The groups are shells around one centre, one inside the other: the same stretched ball of 5 dimensions in 8 sizes.
Some rows, each with its group after it:
[-49,351,-413,69,163,-9,345,-189,9,170,-132,376,-88]  (1)
[-558,267,-466,105,413,174,322,-362,146,304,-213,461,-357]  (6)
[-392,100,-113,-24,380,254,211,-11,-24,42,78,177,-255]  (4)
[-61,176,198,11,99,157,5,59,-212,-86,-39,-1,76]  (1)
[-365,226,19,63,318,106,195,-221,-167,137,-321,265,-71]  (2)
[403,-31,221,-250,-304,102,-31,417,-433,-293,527,-260,238]  (2)
[77,81,133,-90,-299,129,-142,38,-320,-62,138,-108,179]  (1)
[-535,79,-282,-3,228,329,83,-157,85,152,111,187,-336]  (7)
[34,225,19,16,235,152,162,172,-71,-128,97,65,-20]  (5)
[-150,107,-350,-88,80,153,228,-20,-37,81,243,187,-186]  (5)
[68,278,-352,70,30,245,45,127,223,-70,311,67,-139]  (4)
[-395,180,-126,113,256,436,-92,22,238,-29,153,30,-280]  (2)
[28,380,44,151,13,55,2,-129,-107,22,-291,130,149]  (0)
[-265,-113,199,-158,-155,346,-228,93,-268,-81,324,-199,-30]  (4)
[605,247,133,-57,-279,-2,-4,344,-275,-282,267,-152,339]  (7)
[29,346,-23,51,-58,-173,216,-336,-377,200,-484,313,235]  (3)
[-69,368,-199,65,210,-140,410,-296,-224,217,-424,436,51]  (4)
[-898,94,-174,66,262,290,32,-536,-39,381,-348,327,-321]  (2)
[-257,-23,377,-66,-209,313,-348,-9,-326,-70,64,-219,107]  (5)
[552,150,371,-73,-333,153,-234,475,-289,-412,394,-367,359]  (0)
[54,329,54,89,115,37,121,-34,-155,-19,-203,141,118]  (0)
[-14,121,38,-107,-135,-44,135,-147,-439,100,-118,135,163]  (6)
[472,352,-47,-38,-35,-237,379,55,-376,-40,-126,218,301]  (2)
[-319,184,-186,-9,377,98,353,-135,-103,134,-110,321,-185]  (5)
[-257,-10,-12,-48,38,497,-215,240,105,-168,512,-194,-224]  (0)
[254,26,532,-146,-202,120,-155,310,-517,-291,186,-285,334]  (6)
[-236,124,-57,28,-132,316,-213,-70,-4,20,130,-43,-68]  (1)
[-260,103,233,-41,119,102,65,-122,-372,50,-208,94,67]  (6)
[-624,241,-293,121,242,185,128,-472,34,338,-353,381,-246]  (7)
[228,217,249,-56,-298,-143,25,-129,-565,26,-274,53,408]  (4)
[313,150,196,-67,-16,159,4,392,-192,-303,331,-168,148]  (1)
[-38,354,-125,104,173,25,209,-132,-75,76,-233,257,22]  (7)
[-474,78,-156,-36,56,180,70,-300,-161,228,-102,212,-151]  (3)
[-472,0,54,-50,13,308,-119,-146,-168,90,36,13,-124]  (7)
[213,130,353,-95,-281,-28,-66,28,-543,-85,-89,-85,369]  (3)
[525,88,294,-118,-376,197,-248,503,-256,-409,535,-390,298]  (0)
[-12,74,-22,-140,83,65,233,83,-294,-26,152,99,4]  (3)
[455,52,252,-147,-131,243,-98,617,-191,-454,645,-350,161]  (6)
[-229,158,-316,-14,-4,164,102,-166,-21,150,74,193,-145]  (3)
[-901,138,-304,93,326,290,100,-545,58,404,-331,392,-386]  (5)

New rows. What belongs after each?
[432,529,-113,153,-209,-199,139,-164,-194,56,-367,230,354]  (5)
[-45,46,104,-49,50,401,-152,341,11,-255,469,-215,-93]  (1)
[234,232,106,-58,54,-74,251,89,-367,-75,-63,114,204]  (0)
[294,433,-67,87,-99,-186,214,-170,-277,78,-355,254,291]  (1)
[-58,-44,132,-107,-200,425,-311,290,-73,-227,542,-310,-37]  (6)
[268,497,-388,143,-3,-97,278,-129,28,93,-175,325,92]  (4)
[383,-4,194,-213,-247,146,-45,443,-344,-314,546,-263,194]  (0)
[223,384,151,91,-57,-102,95,-100,-319,-2,-360,140,313]  (6)
[-240,-16,-102,-149,121,229,143,73,-161,-2,295,59,-169]  (0)
[-709,182,-285,117,137,288,-27,-481,82,337,-265,292,-282]  (6)
[471,128,121,-100,-98,211,-35,561,-108,-405,591,-264,133]  (6)
[-273,306,-509,83,97,73,243,-348,79,286,-154,399,-185]  (6)
[113,-25,106,-207,-7,163,104,319,-306,-198,433,-109,33]  (0)
[677,308,-1,-59,-370,-143,99,205,-334,-169,144,-24,397]  (5)
[-295,69,222,-84,27,28,90,-240,-493,140,-293,143,112]  (2)
[670,417,14,6,-196,-242,246,124,-355,-121,-100,115,423]  (5)
[-142,220,-2,30,-213,26,-51,-323,-290,182,-291,146,152]  (0)
[782,227,378,-86,-328,-14,-77,510,-397,-432,315,-298,483]  (5)
[-204,416,-399,212,116,166,74,-264,230,174,-187,294,-147]  (6)
[-6,29,-20,-169,-124,65,115,18,-355,12,173,43,60]  (5)
[480,240,347,-67,-434,-171,-50,20,-607,-99,-174,-71,542]  (2)
[289,362,-308,16,-102,-126,285,-87,-153,79,-68,265,138]  (6)
[-232,326,-105,157,128,169,12,-204,33,104,-233,189,-51]  (7)
[537,290,-113,-73,-193,-139,246,164,-289,-106,134,89,267]  (4)
[-215,185,259,17,-6,21,5,-261,-423,117,-410,128,183]  (4)
[-686,-17,103,-33,190,337,-68,-232,-178,148,-96,84,-202]  (4)
[-269,125,-241,-58,219,127,277,-101,-101,122,45,250,-181]  (1)
[593,254,346,-54,-216,-64,14,317,-432,-293,80,-150,440]  (6)
[188,38,527,-71,-292,280,-390,326,-336,-330,271,-404,283]  (5)
[-201,399,-321,162,302,72,275,-232,97,168,-268,377,-134]  (6)
[-104,312,36,138,25,159,-72,-123,-49,22,-200,84,61]  (1)
[270,279,116,19,-422,-53,-125,-121,-364,12,-171,-5,370]  (5)
[-487,372,-313,161,271,-14,299,-582,-68,409,-612,536,-123]  (6)
[-14,-4,92,-176,103,161,155,229,-289,-133,309,-28,-17]  (0)
[-14,401,-238,172,180,156,110,-35,166,5,-66,192,-73]  (5)
[531,97,150,-183,-213,28,79,433,-362,-305,443,-176,262]  (0)
[-442,168,-57,95,-136,284,-246,-333,-34,183,-167,69,-62]  (2)
[225,358,-111,108,-340,51,-135,-106,-76,16,-74,35,215]  (2)
[300,179,217,-89,-271,-77,28,37,-490,-72,-57,-22,353]  (7)
[-144,-110,157,-216,-73,238,-29,159,-348,-97,352,-125,-11]  (4)
[136,198,-116,11,94,289,19,331,123,-226,429,-75,-91]  (6)
[236,357,-14,71,134,11,199,110,-107,-103,-57,127,124]  (5)
[233,125,200,-29,-201,286,-248,344,-100,-297,394,-283,137]  (7)
[106,317,-38,26,-229,-156,118,-309,-385,178,-380,235,278]  (6)
[-123,30,348,-60,66,301,-141,210,-235,-197,179,-181,42]  (6)
[-289,435,-267,212,4,-6,86,-552,-39,347,-582,404,21]  (6)
[195,201,-93,-3,26,243,13,315,61,-221,400,-79,-29]  (1)
[230,67,325,-164,-130,-13,75,174,-541,-150,77,-80,287]  (0)
[40,-34,414,-192,-178,74,-54,108,-586,-116,77,-143,252]  (5)
[-203,84,-193,-63,-102,189,10,-109,-112,98,143,88,-86]  (6)
[-523,216,-240,79,103,132,95,-465,-76,327,-340,337,-149]  (7)
[248,494,-125,136,-122,-225,218,-303,-259,165,-501,331,301]  (6)
[52,148,357,-30,-44,93,-57,74,-382,-119,-80,-74,227]  (3)
[-365,-24,195,-117,188,221,67,-4,-317,1,37,30,-73]  (4)
